There are 3 nested groupings, the coarsest first. Each group lies inside one group of the grouping before and may be the whole of it. The rows also spread widely along 13 directions, which tell nothing about the answers.
In the rows, zero is written as 128.
Known rows, each followed by its group in each grouping:
[110 181 123 156  99 138 190 197 103 132 134  96 101 115 112 116 141 157
 113 170 151 114 196 123 119 103 118 131 166 139  76  67 131 123  87 104
 153 161]
Q115 rin Q308
[105 146 123  90 163 134  76  63 105 132 118 143  80 187 113 160 139 105
 148 140 144 127 126 151 111  69 153 144 122 114 147 167  82 114 174 158
 145 125]
Q115 rin Q529
[142 136 146 154 160  90 154 103 121 109 111 128 119 165 135 160  94 136
 189 160 130 136 129 135 132 165 120 142 148 112 120 134 111 128 126 131
 124 134]
Q697 Zadop Q384
[141  98  85 110 166 153 142 141 144  91 121 126 139 110 175 132 134 146
 112 115  87 142  87 119 167 171 147 179 111 137 125 134 162 128  91 126
 102 122]
Q115 bekat Q583
[108 176 155 151 126 126 115 123 110 106 132 119 151 179 115 109 153 111
 178 181 201 126 140 149 140  88 107 111 148 108 142 132  84 179 192 163
 150 135]
Q115 lesel Q990
[104 144 184 127 175 170 128 120 102 172 150 118 116 128 107 163 143 121
 116 100 102  88 190 168 101  96 118 109 125 109 106 110 161 117  81 109
 147 160]
Q697 kubad Q121
[119 140 154 154  92 117 159 136 115 133 121 136 159 122 139 163 123 178
 143 126 130 115 100 145 148 127  98 126 155 130 138 104 142 144 124 129
 132 148]
Q115 rin Q103
[150 136 166 166 114 143 148 132 128  97 147 109 174 163 114 157 178 135
 143 131 162  95 159 101 158 103 105 155 122 114 118 122 119 163 146 147
 141 168]
Q115 Vemo Q900
[161 129 136 147 104 107 137 132 118 100 121 134 134 119 117 110 111 140
 159 110 118 116 120 109 139 166 114 132 124 114 117 128 111 137 146 134
 124 108]
Q697 kubad Q607
[114 134  94 130 119 130 149 145 127 122 135 120 125 128 139 133 130 158
 125 113 126 115 111 114 142 127 117 163 142 138 111 100 127 128 108 130
 116 157]
Q115 lesel Q990
[156 114 149 164 158 128 162 111 116 108 153 117 142 179 146 144 183  95
 148 157 157 130 183 135 105 166 148 149 146 111  92 128 131 166  98  92
 129 144]
Q115 lesel Q990
[193 139  71  97  76 106 184 159 148 100 120 143 138 141 168 101 119 175
 156 177 166 187  79  93 158 163 154 132 135 126 112 130 114 129 145 123
 102 118]
Q697 Zadop Q384
[172 153 106 108 175 157 148 178 149  61  96 109 126 107 118 144  96 159
 134 180  91 146 132 100 172 189 154 147 109 130 128 153 124  94 122 136
 131  98]
Q115 rin Q529
[175 143 114 136 139 171 142 146 143 105 145 135  88 193 102 109 127 174
 143 184  98 147 170 101 163 135 156 135  86 141 134 120 129 116 109 158
 136 148]
Q115 Vemo Q900
[128 156  77 145 112 130 157 187 120  91 116 113  94  97 118  77 106 152
 125 155 101 139 144 117 144 166 130 130 135 150 110  99 132 124 106 130
 127 113]
Q115 rin Q529
[119 161 146 118  91 135 135 142  99 146 128 137 122 110 123  95 135 137
 132 123 147 127 130 148 116 103 135 101 132 107 114 115 123 141 145 124
 146 108]
Q697 kubad Q607
[ 76 135 196 165 206 131 147 160 102 152 166  79 186 160 111 185 139 116
 143 108 149  58 163 174 114 118  38 147 178 105  94  71 149 159  76  70
 150 191]
Q115 Vemo Q900
[132 142 154 126  94 107 129 107 106 147 124 147 111 139 112 150 103 167
 154  97 131 103 103 125 130  95 116 148 124 107 123 118  98 114 156 139
 138 134]
Q697 kubad Q121
[125 119 141  93 143 163 144 137 132 149 137 148 131 158 165 141 113 202
 131 124 118 136  71 138 180  83 144 187  99 113 104 103 148 139 110 145
 140 154]
Q697 kubad Q607
[100 108 154 153 153 150 187 174 102 145 140 128 134 127 185 111 131 181
 111 140 108 138 106 176 156 129 146 188 124 121  71  70 179 169  50  81
 149 127]
Q115 bekat Q583
[ 93 117 116 157 185 116 109  88 113 106 133 104 127 133 134 130 149  65
 145  96 116 101 159 144 123 149  95 136 143 124 117 138 145 152 111 151
 107 154]
Q697 Zadop Q384
[121 140 133 178  91 103 167 131 124 114 123 131 157 134 140 140 122 160
 161 145 129 121 121 143 138 161  80 108 170 143 149 102 143 166 115 141
 117 162]
Q115 rin Q529
[158 164 116 133  66 137 135 118 120 105 114 143  84 157 104 130 146 176
 137 158 141 134 143  89 159  74 165 151 105 133 127 132  87 115 175 180
 149 134]
Q115 rin Q103
[189 137 161 152 116 110 144 142 140  96 132 129 156 166  94 145  89 179
 187 135 127 104 123  89 165 158  87 145 122 110 122 119  96 128 155 141
 132 144]
Q697 kubad Q607
[146 149 199 159 131 179 183 102 129 126 106 142 116 106 148 194 151 166
 124 157  88 131 188 136 143 124 185 123 102 119 133 141 179 124  76 165
 138 154]
Q697 kubad Q121
[158 190 143 110  83 162 128 178 128 104 134 103 174 102  78 110 166 126
 121 142 170 111 167 100 132 114 116  61 129 116 143 139 100 125 187 130
 140 116]
Q115 lesel Q990

New rows, each followed by its group in each grouping:
[141 122 145 104 106 153 123  97 124 142 136 140 155 137 132 186 172 143
 111  96 128 111 122 133 131  93 137 124 126 123 140 143 140 125 139 130
 129 149]
Q115 rin Q103
[158 145 129 129 164 137 154 157 135  94 126 102 129 135 114 135 113 137
 147 147 123 123 158 100 154 151 127 147 118 115  94 128 119 114 122 126
 131 134]
Q697 Zadop Q384
[133 138 129 119 119 168 125 165 117 124 136 122 110 113 100 118 131 168
 100 110  96 104 145 112 158  99 134 146  96 134 108 110 134 109 125 138
 149 126]
Q115 rin Q308
[162 125 137 116 141 127 123 136 118 112 116 137 155  93 113 140 112 115
 134 116  88 126 127 148 108 212 117  68 140 124 156 155 146 105 122  90
 115  79]
Q115 rin Q308
[161 113 216 130 209 131 144 125 104 128 142 118 178 181 129 190 143 101
 158 156 149 116 151 176 104 165 129 140 146  79  94 146 121 149 117  45
 161 101]
Q115 rin Q529
[130 110 120 110 190 129  86 141 134  89 116 115 154 105 109 148  79 138
 144  74  73  89  70 117 164 180  95 162 108 119 148 148 112 103 145 134
 117  99]
Q115 lesel Q990
[129 150 108 145 145 156 137 125 143  90 125 103 154 104 121 141 174  90
 123 138 115 118 188 124 120 168 106  76 151 146 164 148 160 138 105 146
  97 160]
Q115 bekat Q583
[171 153 156 153 114 124 142 138 122  53 106 114 164 130 124 131 167 110
 155 163 176 130 138  99 157 141 151 149 113  97 122 166  86 152 192 145
 149  86]
Q115 Vemo Q900
[141 123  78  82 146 143 149 144 117 129 143 113 121 106 163 110 174  80
  96 110 149 147 147 135  89 153 161 136 144 113  71 134 146 122  95  71
 105 120]
Q697 kubad Q121
[115 175 153 116 114 144 139 134  89 142 111 130  84 109 112 134 147 128
 111 141 139 127 161 144 101  92 185 122 126 111 108 133 102 105 137 109
 162  90]
Q115 lesel Q990
[154 127 141 159  90  87 145 136  96 113 122 159 132 152 135  84  98 159
 176 163 139 152  89 160 135 173 121 113 140 121 133 116 110 159 155 112
 140  80]
Q115 rin Q308
[140 136  93 133  96 105 115 120 119 102 113 136 129 107 113 118 122 123
 142 110 109 126 112 125 122 172 108  92 148 141 163 142 121 120 151 139
 106 107]
Q115 rin Q103
[110  91 104 120 175 152  99 114 129 103 166  99 190 156 147 137 200  70
 117  83 154  92 133 135 139 118  75 152 143 127 115 134 151 176 129 130
 105 176]
Q115 rin Q308
[120 164 104  83  98 149 137 142 113 147 129 150 111 158 142 108 142 158
 126 179 174 164 105 152 129  78 153 110 140 127 128 121 117 128 151 131
 142 126]
Q115 rin Q308
[128 125 146 167  73  89 113  98  77 113  95 149  88  82 101 122 112 135
 130  66  77  99 116 130 123 146 144 136 113 123 132 137 108 114 156 135
 143  64]
Q115 rin Q103
[ 91 182 153 148 132 126 130 131  93 137 111 142  96 135 120 104 105 139
 161 181 133 144 135 183 112 129 140  84 150 123 153 120 116 139 132 137
 150  99]
Q115 lesel Q990
[187 103 125 123 164 166 111 103 130 115 153 156  95 186 106 114 137 130
 137 141  65 148 168 128 130 177 168 110  77 134 150 153 147 114 100 128
 125 109]
Q115 Vemo Q900
[149 162 123 135 104 140 172 135 143 121 126 123 117 162 118 185 135 185
 141 174 138 123 160  99 140 107 125 140 148 143 130 112 120 112 114 146
 129 192]
Q115 rin Q529
[177 140 149 170  89 113 165 115 117 111 120 123  90 117  90 148 130 143
 140 110  96 105 199  79 121 146 147 130 114 123 101 129 115  99 119 132
 132 131]
Q697 Zadop Q384
[105 148 121  75 158 169 114 135 128 134 115 117 157  87 131 179 141 126
 100 106 110 116 112 153 127 123 120  96 144 128 157 148 156 101 121 122
 119 133]
Q115 rin Q103
[137 143 101 120 125 135 124 103 139 105 126 128 130 153 121 162 151 124
 141 134 136 125 137 108 127 130 122 123 138 135 162 149 121 116 139 155
 107 160]
Q115 Vemo Q900
[153 103 139 116 139 127 144 141 125 141 157 122 176 147 125 175 135 147
 128  95 123  97 121 131 119 154  81 129 156 123 112 106 142 123 103  73
 117 158]
Q115 rin Q308
[136  90 144 122 155 143 163 126 135 133 145 129 182 130 181 163 145 148
 131  95 115 119  96 143 145 157 107 162 137 113 101 112 181 162  77 107
 106 164]
Q697 kubad Q607
[118 139 147 133  95 109 122 141  85 167 136 163  91 143 103  99  82 180
 144 107  96 121  92 161 123 124 121 118 119 124 137  90 115 115 126 103
 153  93]
Q115 Vemo Q900
[145 172 127 133 118 139 138 144 141 108 137 113 150 156 102 139 140 140
 156 166 162 118 155 110 135 126 100 101 151 130 146 125 105 131 151 146
 122 164]
Q115 lesel Q990
[ 69 151 109  56 211 143  86 144 126 135 130 105 181 132 142 145 120  95
 137 125 165 120  67 184 120 125  79 104 171 111 156 142 122 131 149 105
 116 128]
Q115 lesel Q990
[120 167 135 151  83  98 168 118  91 141 109 134  79 122 115 162 130 142
 136 149 140 123 169 135  81 121 142 116 174 132 114 110 108 102 113 107
 140 137]
Q115 rin Q308
[161 134 107 104 169 150 107 145 131 118 154 128 107 191  86 114 107 144
 147 153 106 131 150 124 136 144 117 124 114 131 126 125 109 110 130 120
 134 132]
Q115 rin Q529
[ 99 173 139 188 100 102 154 153 110 140 131 120  80 150  77 135  70 203
 169 134 107  83 153 116 140 110  77 146 154 146 124  57  98 111 112 149
 146 177]
Q115 lesel Q990
[102 157 150 112 175 170 150 126 131 147 130 122 135 144 148 166 135 142
 138 163 130 133 152 166 128 111 123 108 147 121 131 118 167 136  83 139
 127 179]
Q697 kubad Q607
[136 150 141 136 142 144 168 160 109 123 128 135 104 159 142 114 129 159
 140 187 134 157 138 148 139 135 167 144 121 118 106 108 134 137  97 111
 153 111]
Q115 Vemo Q900
[155 163 116  84  96 124  90 128 125 134 122 163 134 150  85 107  82 161
 166 150 119 148  84 146 130 149 103  41 133 131 202 151  97 107 191 140
 126  93]
Q115 rin Q529
[184 130 146 163 136 102 134  92 112 111 147 137 122 183 105  96 144  71
 184 165 137 150 202 146  86 199 126  54 141 112 131 153 119 151 135 106
 118 107]
Q697 Zadop Q384
[129 124 146 152  92  94 129  90  89 123 106 139  95 111 119 153 136 131
 132  79 116  97 123 116 110 112 150 171 124 114 114 136  92 113 149 118
 140 100]
Q115 bekat Q583
[ 73 141 132 162 154 148 140 135  97 137 135 113 110 112 133 115 156 100
 111 123 102 114 179 176 103 141 118 102 148 139 128 101 176 148  67 120
 132 145]
Q115 Vemo Q900
[104 162 166 148 127 144 139 111 117 126 114 135 152 142 135 150 144 137
 154 176 143 135 139 172 134 118 117  83 150 126 169 136 146 165 135 160
 139 144]
Q115 rin Q529
[132 145 127 118 140 167 136 154 117 115 138 103  95 151 106 134 166 146
 103 126 140 103 169  91 152  55 161 206  95 116  71 114  98 111 135 128
 163 145]
Q115 bekat Q583
[115 140 113 150  89 102  91 118 116 114 118 159 119 160 107  87  71 192
 184 130 103 124  54 142 187 122  77 119 118 145 186 112 105 147 185 200
 130 123]
Q115 rin Q103
[ 84 131 115 125 150 167 160 138 132 149 154 108 158 127 170 159 177 134
 103 118 136 115 140 154 125 110 110 137 161 141 115  97 181 153  62 118
 108 200]
Q115 lesel Q990
[141 120 123 139  95  88 154  94 109 142 141 146 115 175 143 153 143 138
 155 124 159 128 116 128  98 132 136 162 160 120 108 113  99 134 127  98
 118 143]
Q115 lesel Q990
[ 91 145 183 135 104 125 109 126  90 123  97 144 185  79 146 109 132 122
 140 115 137 127  68 199 141 133 115  77 133 104 170 149 141 181 177 136
 150  60]
Q115 rin Q529
[116 180 144 102 148 136 131 137 121 115  79 125 130  72 111 190  92 140
 132 139  96 125 114 147 114 162 133  79 144 122 181 156 132  74 124 127
 129  95]
Q115 Vemo Q900
[163 110 187 157 140 112 126 105 108 146 153 154 142 196  98 160 105 159
 176 131 108 108 138 156 119 155  95 112 134 118 139 114 122 135 123 100
 143 134]
Q115 rin Q308
[185 133 108 135 153 121 131 135 147  79 138 113 134 167  92 149 117 130
 166 142 125 113 156  81 135 181 110 141 133 128 127 142  88 106 141 123
 110 140]
Q115 lesel Q990
[109 125 150 179 147 161 109 123 103  98 137 118 122 129 114  76 161 101
 127 125  93 111 179 154 149 135 128 118  99 133 127 128 154 179 122 164
 148 116]
Q115 rin Q529
[143 141 108 110 166 145 110 161 116  99 135 119 127 135 108  81 129  96
 134 149 119 142 139 142 125 174 133  99 116 118 133 143 122 127 135 108
 132  80]
Q115 Vemo Q900
[ 92 145 142 134 145 148 125 127  91 143 138 131 123 132 134 101 154 100
 125 148 132 133 159 191 105 125 126  81 148 127 131 118 156 157 108 115
 142 119]
Q115 rin Q308
[ 98 140 103 130 149 142 159 158 122 124 128 115 120 129 152 132 125 153
 123 149 123 130 125 149 142 129 118 158 154 141 109  96 152 142  82 124
 127 159]
Q115 rin Q529
[ 85 178 201 131 127 134 149 134  84 161  99 147 134 103 138 158 113 149
 136 158 131 136 115 208 103 119 145  75 150 106 157 124 146 131 116 101
 162  88]
Q115 Vemo Q900
[155 118 137 109  98 112 152 111 138 131 112 143 137 116 139 206  99 200
 138  74 105 100  73  88 153 120 123 190 125 115 117 124 119  94 127 135
 116 155]
Q697 kubad Q607
[123 155 124 154 138  92 140 149 107 107 108 127  85 126 112 112  58 165
 176 135 111 112 112 123 147 150 111 168 132 118 105 103  93 113 132 142
 137 117]
Q697 kubad Q121
[144 131  61 115 100 110 131 119 148  86 121 125 137 152 144 137 143 148
 149 125 159 128  84  81 160 117 112 177 141 139 137 134  93 131 168 162
  98 162]
Q115 bekat Q583
[ 84 172 153 124 179 194 118 143 123 118 110 114 108 107 114 144 129 146
 114 150  91 114 158 150 157  97 150 120 104 132 150 132 149 116 108 173
 150 133]
Q115 lesel Q990
[125 162 159 150 118 147 156 107 128 128 135 108 151 149 116 186 193 112
 133 150 164 103 202 129 104  95 112 100 166 125 138 130 131 141 120 132
 128 190]
Q115 bekat Q583
[175  95 118  99 183 114 121 109 127 135 160 143 109 217 118 169  99 156
 162 122 112 124 105 118 120 158 134 190 123 113 104 124  91  95 115  77
 125 133]
Q115 lesel Q990
[147 149 157 132 139 175 142 147 122 139 144 149 125 174 127 108 130 168
 143 193 114 158 152 169 152 130 144  82 113 131 145 116 157 147 108 135
 150 128]
Q115 rin Q103
[ 74 170 146 152 170 163 107 174  86 101 119  95 133  74 105  64 154  67
 109 131 116 113 181 180 119 144 122  73 125 118 131 128 152 154 123 126
 154  76]
Q115 Vemo Q900
[ 86 119 149 153 163 134 106  97  88 126 128 132 119 133 136 120 151  89
 130 115 114 114 143 181 115 127 128 127 132 121 129 134 147 158 118 132
 140 111]
Q115 rin Q308
[157 127  99  81 143 115 144 134 143 129 130 129 149 136 140 171 104 147
 147 114 131 125  93 115 122 162 104 137 157 117 120 128 122 100 115 101
  97 153]
Q697 kubad Q607
[167 157 148 157 139 155 128 132 145  79 140 115 139 175  92 114 136 142
 175 167 136 115 180  92 174 122 108 125 102 121 130 135 112 149 158 192
 134 163]
Q697 kubad Q607
[121 125  85  73 130 149 137 133 134 119 116 127 154 100 167 165 152 133
  98 111 135 136  85 127 133 126 138 140 145 132 131 143 148 113 122 121
 105 136]
Q115 rin Q308
[127 147 131 165  76  76 173 100 112 103  71 157 107 100 162 169  88 180
 165 157 114 150  79 136 136 169 149 146 157 135 158 135 119 128 128 151
 124 107]
Q115 rin Q529
[156 139 123 170  70 117 161 168 111 125 147 136 117 128 103  81 122 159
 135 125 103 124 155 121 125 175 113  95 133 140 126  86 138 137 102 105
 127 121]
Q115 Vemo Q900
[179 142 143 107 116 141 117 133 114 119 133 138 116 152  91 112 139 134
 135 134 132 131 145 116 123 121 159 118 100 109 123 148  88 109 168 105
 151  84]
Q115 bekat Q583
[116 126 157 131 176 161 150 164 110 138 155 117 126 171 133 131 137 155
 126 143 123 120 138 152 149 109 134 176 112 114  87  91 143 142  85  97
 157 141]
Q115 Vemo Q900
[143 166 122 101 128 136 147 142 134 106 109 125 130 158 131 163 123 167
 151 187 163 147 109 118 153 103 140 150 139 118 131 139  95 118 160 142
 143 137]
Q115 rin Q529
[178 129 174 158 113  93 148  80 108 137 124 159  84 173 104 169  92 164
 182 128 106 117 147 120 109 147 143 143 123 107 121 129  97 103 127 123
 137 127]
Q697 kubad Q121
[150 141 167 149 139 116 115 148  92 121 149 122 121 183  78 110 115 136
 165 141 143 105 151 137 135 116 109 142 121 104  98 113  79 135 166 103
 170 102]
Q115 rin Q103
[ 79 132 138 129 155 151 105 103 105 136 145 130 145 171 142 125 171 105
 136 137 158 117 132 177 134  77 103 124 141 124 137 123 142 173 137 154
 137 162]
Q115 rin Q308
[127 150 121 122 116 177 133 166 129 122 149 116 158 127 125  85 168 136
 111 142 135 130 149 139 149 112 113  88 123 135 138 114 155 157 126 134
 131 142]
Q115 bekat Q583
[136 131  75 132  92 114 126 168  97  96 117 156 105 111 145   4 103 135
 140 159 117 180  81 162 146 189 146  93 118 141 135 121 131 160 149 126
 128  44]
Q115 rin Q308
[135 159 123 125  87 162 132 151 120  97 118 115 145  96 119 111 178 125
 106 133 147 121 155 111 147  99 144 109 117 128 127 143 129 140 162 157
 140 116]
Q115 rin Q308
[130 155 109  78 128 143 122 130 101 128 115 150  97 125 154  76 137 109
 129 155 157 174 103 163 119 114 187 116 113 103 112 153 116 133 156 124
 136  72]
Q697 kubad Q121
[113 191 135 113  74 113 180 132 117 155 103 130 116 101 136 171 125 162
 137 154 163 135 136 132 107  94 135  89 171 122 130 116 122 102 127 129
 127 153]
Q697 Zadop Q384
[140 142 112  75  99 138 122 116 109 124 115 135 125 113 132 152 172 114
 102 116 165 131 115 120 113  87 168 135 130 113 117 161 101 107 172 116
 136 101]
Q115 rin Q308
[141 156  81 125  97 124 150 140 128 117 126 132  93 121 125  99 122 141
 139 140 125 140 149 110 122 146 128 111 144 138 119 113 128 119 116 144
 108 145]
Q697 kubad Q607
[119 145 130 133 137 135 119 178 105 131 144 120 132 130  89  94  96 155
 138 126 106 104 132 149 139 139  75 101 136 135 128  91 129 125 125 114
 141 123]
Q115 rin Q308
[ 89 155  67  86 160 180 140 189 128  91 113  95 141  73 167 102 163 115
  82 150 146 145 117 136 159 119 144 147 136 135 105 128 158 136 113 137
 123 123]
Q115 rin Q308
[195 139 101 149 143 135 138  93 153  68 127 134 128 173 114 139 155  92
 166 187 117 159 190 107 113 218 142  69 136 142 182 175 134 124 122 151
  93 138]
Q115 Vemo Q900
